There are 3 ways to turn a row about zero (a turn may also mirror it). The second row of each pair is the first, turned, with some noise. The first 27 pairs use one turn. New pairs use 2 turns, one after the other, and a turn may come again.
Some pairs, each with its turns in order after it:
[  1.8 -24.0   2.4  10.0 -30.0  37.4  -8.1  22.8]
[  2.3 -46.5  -0.2 -31.8  -8.5   4.1  -7.9 -15.0] => kezo

[ 33.0  -4.7  26.1 -23.2 -76.4 -12.0  11.4  11.2]
[-39.2 -17.3   6.8  26.5  13.7 -47.8  19.8 -55.5] => rezed

[ 16.0  12.1 -24.9  -1.4  -5.2   8.0  11.1 -23.6]
[  9.5 -32.3 -12.1  -5.1 -14.3   1.3  13.0   6.3] => bonob

[-18.1  28.3  -2.2  15.8 -28.0  -5.9   4.3  40.7]
[  4.9 -34.2 -36.6  14.9   0.4 -11.6  30.8  -3.9] => kezo

[-29.8   6.0  -2.1  -8.8  10.3 -44.4 -12.0  32.8]
[ 23.0 -33.1   7.7   9.7  17.8 -25.0   0.2  40.4] => rezed

[-29.4   3.2  10.5 -21.7  13.9  31.2  28.8  21.7]
[-24.0  -1.2  -4.1 -38.2  21.6   0.9  39.4   0.0] => kezo

[-17.2   0.1   3.6 -41.2  10.4  36.0  14.5  44.4]
[-21.3 -23.1   8.7 -41.5  31.7 -15.8  36.1  17.0] => kezo

[ 40.3 -24.5  -6.9   0.2  40.6  27.0 -12.4  36.7]
[ 18.5 -15.6  17.9 -28.6  56.4 -12.8 -33.3   6.5] => kezo

[ 21.2  -0.1   2.4  33.8 -23.3  10.5 -21.5  13.4]
[ 23.4 -31.3  -5.5   7.0  -4.9  -5.8 -18.7 -26.4] => kezo

[-16.5  -5.3  33.9  33.3   6.7 -11.5  11.1 -20.0]
[  4.0  19.3 -11.2  11.1  -2.4  41.2   3.0 -31.2] => kezo

[ 10.2  12.3  -9.0  -0.7 -64.0 -17.4 -66.9   9.3]
[-15.8 -38.5  66.3  21.9  35.8   5.6  30.4 -24.7] => rezed

[ -6.7   3.1 -14.6  30.6  20.1 -26.8   3.9   9.1]
[ -8.7  -8.9  -2.2 -15.0  17.5   5.4 -18.1  37.2] => rezed

[-23.3   5.2 -29.2 -14.0 -32.2  21.1   5.6  19.2]
[ -5.7  -8.1  14.9  -1.5  -3.7  -4.0  43.9 -35.9] => bonob

[ 38.9  15.9   8.2  13.9  10.6   9.0 -20.2  18.0]
[-12.0 -29.5   4.3 -36.2  -9.0  14.6  12.4 -12.4] => rezed

[  0.7 -17.0   6.7  28.7   5.1  28.4 -32.9  14.5]
[-35.0  11.0  -0.8 -21.6 -14.7 -11.3 -25.8 -19.0] => bonob

[ -7.4 -32.1 -44.1  -6.4   6.4   3.8   2.4   8.5]
[-16.6 -17.6  17.9 -16.0  -6.4  41.0  11.4 -14.9] => bonob

[14.1 16.4  4.7 19.6 41.6 41.3 16.3 -4.0]
[  8.0  19.4 -26.0 -50.1 -18.9  24.7  -4.9  -3.0] => rezed

[ 32.2 -27.9 -18.0   4.9  18.2 -45.4 -30.4  29.4]
[ 32.6 -14.2   1.8  28.3  27.8   9.5 -38.8  42.7] => kezo

[-15.8  22.3 -74.2   5.4  -2.4   7.5   8.5  20.9]
[ -5.4  40.9  34.2 -27.0  13.9 -11.3  27.3  47.3] => rezed

[ -0.8  12.2  20.4 -60.5 -23.2  13.5  34.3  26.4]
[ 19.1   8.8 -20.0  10.5 -17.9 -58.4  38.6 -28.1] => rezed

[  3.2  21.6  -2.7  41.1  19.5  14.4 -25.0 -42.7]
[-12.3 -17.5  -5.4  -5.1 -49.9 -27.2 -27.3  25.9] => bonob

[ -4.4   1.7   7.6  12.0   4.1 -20.2 -16.3 -48.5]
[ -6.8  -3.6 -12.2  30.6  16.3  41.4  -8.1   1.9] => rezed

[-25.2  -8.4  -8.0   5.6   7.6  10.9 -14.2  12.2]
[-19.1  14.9  18.7  -2.8 -17.2   4.5   1.3 -12.7] => bonob

[-16.9 -22.6  -5.8   6.3   7.8 -42.4 -17.0  26.3]
[ -4.6  16.6  49.0 -11.6  20.2  15.8 -14.5   6.0] => bonob

[-14.3 -30.3  -8.7  13.8   1.4   8.7 -30.5  19.1]
[-27.6   8.1  26.0 -15.7  -6.3   7.5 -19.2 -26.1] => bonob

[-31.2  -5.3  14.1  56.5  -6.2   1.2  35.4   3.5]
[ -0.5   2.6 -53.4 -10.2  -1.0  35.5   7.4 -37.1] => kezo

[-25.9  -2.2  11.5 -11.2  -9.7   9.3  39.1  -5.0]
[-9.8  4.2 -9.6 39.5  7.6  7.1 30.0 -2.4] => bonob

New pairs. What belongs after each?
[ 12.7 -27.0  23.4   2.5   8.8   1.0  -6.9 -17.6]
[-13.2 -21.4   9.0   1.3 -17.8 -14.0 -14.1 -21.8] => rezed bonob

[ 10.5 -27.7 -44.2   1.9  -9.4  16.2 -17.2  30.5]
[ 16.4   4.9  15.6 -29.2  25.0  30.7 -21.3 -30.6] => kezo bonob

[-41.1  21.8  -6.2 -41.7 -39.7  23.0  24.4 -16.6]
[-29.5  23.0 -43.0   7.8 -13.6  17.6 -44.2 -35.6] => bonob kezo

[ 13.1 -13.7  20.3 -21.3  18.1  27.4   3.6 -33.2]
[-20.6  21.7  43.3  -9.9   9.9  21.8   5.7   2.2] => bonob rezed

[  3.3  -4.7 -40.5  -5.9  40.6 -38.4  40.7  20.7]
[ 10.6 -19.3  31.2 -14.6  15.6 -59.5  13.6  32.6] => rezed rezed

[ -7.1 -20.6  -3.0  17.3  -0.1  22.3   6.0   4.9]
[  2.7   8.1  -7.0 -17.4 -22.1   9.9  20.3   3.9] => bonob kezo

[ 22.1  11.4  25.9  27.4  10.5  28.4 -29.1   2.2]
[ 11.3 -13.0 -28.5  20.9 -21.0  18.9 -14.1 -35.1] => rezed bonob

[ 22.3  27.2   7.9  36.5  -0.7 -13.8  13.0  43.0]
[ 22.4  -6.7  -2.5  37.1 -39.4 -16.2   4.8  32.1] => rezed rezed

[ -4.9   1.9  17.3 -34.9 -22.2  -0.5  12.3 -11.2]
[ -9.3 -29.6   6.0   2.7   1.0  -6.5   1.3  35.4] => rezed bonob

[ 14.3  18.5  36.2 -17.5 -24.1   7.7  15.5   0.8]
[ -1.3  21.8 -10.8 -10.0 -16.5  40.8  13.1  -9.9] => kezo kezo

[-11.3  24.8   0.9 -18.6 -41.4  -6.0  15.5 -27.4]
[-23.8 -25.3  -4.9  -5.3  31.4  10.1 -19.0  32.6] => bonob bonob

[-13.1  20.2  23.0  16.2  20.3   4.6   8.6 -21.7]
[ 11.5 -13.3 -20.7  12.8 -21.5 -15.2  12.9  25.0] => kezo bonob

[ -3.0  29.3  13.2 -13.1  -6.8  -7.2 -13.1   2.2]
[-14.7   0.9 -20.8  -2.7  16.4  -6.0 -22.3   0.4] => kezo rezed

[ -1.1  23.9 -41.5  37.3  18.7 -50.3  25.5   5.4]
[-25.8   4.7  31.9 -40.9  22.8  17.1  24.9  50.6] => kezo rezed

[ 50.8 -14.1  32.3 -26.5  -5.5  23.5 -10.5  -8.3]
[ 29.7  22.9  15.1  -5.6 -20.7 -33.5 -34.7  27.5] => bonob kezo

[-12.4 -54.9  22.4  -2.1  18.9   6.9  -3.7  32.1]
[ -6.0  -5.0  36.9 -50.2  32.9  -3.5   0.0   2.1] => kezo kezo

[-38.3  16.6 -39.8  -6.3  -3.9   1.2  10.0  11.8]
[ -9.4  -2.6  -8.7  28.1  48.3 -14.0  10.5  -4.7] => rezed kezo

[22.6 13.3 38.4 19.9 -7.6  4.3 -5.6  7.7]
[-16.6 -15.3  -8.7  19.8 -20.2   4.4 -31.1  18.3] => kezo bonob

[-17.7 -12.2 -15.6  44.4  -4.1 -12.4 -47.7   5.1]
[ 20.1 -14.5  42.8 -16.3  33.2  23.5  10.8 -19.7] => rezed kezo

[ -9.8   0.6  40.9 -13.8  28.8 -41.6  24.1  27.9]
[ -1.5 -29.1  38.2 -38.9  22.2  36.9 -12.1  -5.8] => rezed bonob

[  1.1  10.9 -13.3  55.3 -41.8  -0.1 -28.4  16.6]
[ 18.2 -33.8 -20.1  58.5   1.4 -16.9 -15.1  19.8] => bonob rezed

[  3.5   8.0  13.3 -50.2   5.4 -41.7 -38.1   5.7]
[-41.6   9.3  -0.2  -8.7  -8.7 -28.0 -56.7  -5.3] => rezed rezed

[ 17.9   1.1 -30.6 -37.5  -4.2 -47.1   0.1  -3.9]
[ -2.3   7.0 -56.4 -20.0  15.3  18.8 -25.8 -10.9] => bonob bonob

[-43.8 -13.5  -3.0  85.6 -37.8 -15.9  -4.5  32.3]
[ 66.9 -34.2 -38.8  37.1  31.2 -20.8 -44.0  18.8] => bonob rezed

[-25.4 -20.3  12.2 -22.0  28.1   2.6  43.8  44.3]
[ 41.7 -22.2  35.9 -35.7  38.6  -5.6  -4.5   2.2] => rezed bonob

[  8.2  -7.4   0.2  26.2  11.3  25.5 -11.9  51.7]
[ -0.2  23.0  27.0 -12.6  21.4   4.6 -38.2  30.6] => kezo kezo

[-27.4   1.0   0.4 -33.5  40.4 -30.1 -35.2  11.5]
[-14.1  37.8 -39.8 -26.8  31.6  -7.6  18.0  23.3] => kezo bonob

[ -2.1 -26.5  -8.0  11.8 -31.2 -32.1 -32.0  24.2]
[ 14.0 -43.9  -1.3 -22.8   6.3   7.5 -40.4  -4.1] => kezo kezo

[-14.7   2.9 -35.0  20.0   1.1 -14.2   6.6   1.5]
[  7.0 -11.7 -16.1   4.9  -4.6 -31.9 -13.1  18.9] => kezo kezo

[ 29.2  26.4  12.0 -29.4  -3.7  -1.5 -21.2  -5.5]
[ 31.4 -26.7  -9.9 -31.4   7.5   4.9 -13.4   6.4] => bonob bonob

[-39.3   6.7 -26.0 -32.2 -26.2 -10.2  13.6  -1.3]
[ -4.6  11.3  -2.5 -16.0  21.3 -18.0   8.1  54.1] => rezed bonob

[  3.8 -78.8  17.7  11.0  20.5   2.6   5.6 -12.9]
[ 60.6   1.5  15.1 -48.6 -20.0   1.7  22.5 -16.4] => bonob kezo

[ 61.1  18.3  29.2 -17.6 -26.9  17.9  -8.7  26.0]
[ 50.6 -24.3  10.8 -26.4 -21.9  45.1  -3.8  24.9] => bonob bonob

[-12.8 -19.7 -27.8  -1.8  12.9 -18.7   1.5 -31.0]
[-26.9  20.2   6.8 -23.0  -4.0 -30.4  13.8  -4.8] => rezed bonob

[ -6.5  23.9 -18.1  21.5 -30.9  -9.6  18.4   1.1]
[-21.0   2.5 -17.5   6.6  20.2  34.5  -2.1  14.9] => bonob kezo

[-5.6 28.0 14.9  8.6  4.1 -5.5 19.5  5.5]
[ -6.1  -7.6  -8.6 -20.0  14.2 -21.8   4.8  19.1] => bonob rezed

[ 27.6  10.1  36.1 -14.1  -9.1   0.3  31.0 -21.8]
[ -4.1 -43.3  21.4   8.6 -29.3  13.8  17.7  11.6] => rezed bonob

[-19.9  21.2   7.0 -51.8  13.0   0.6   6.4 -26.0]
[-18.8 -36.3 -18.0 -26.8  13.8  -6.7  27.6  26.3] => rezed bonob

[  7.7 -13.1 -28.9 -34.5  -6.3 -33.8 -61.1  -8.1]
[ 28.1  -5.0 -43.9   3.0   5.5 -13.1 -57.5 -28.3] => bonob bonob

[ 28.3  16.5 -22.1  14.4   9.4 -18.3 -17.0  -0.2]
[  3.5  -6.3  15.2 -31.8   6.4 -15.2 -22.9  20.5] => kezo bonob

[ 18.4 -23.1   9.1  26.4  42.0 -33.2 -28.1  -6.8]
[ 38.8 -36.9  37.7  -8.0  -9.8   2.2  19.4 -16.1] => bonob rezed

[-19.7  15.4  29.7  30.4 -14.6   0.8 -13.6  11.1]
[ 15.9  16.2  34.2   9.7   9.3 -17.8  -4.8  30.3] => bonob bonob

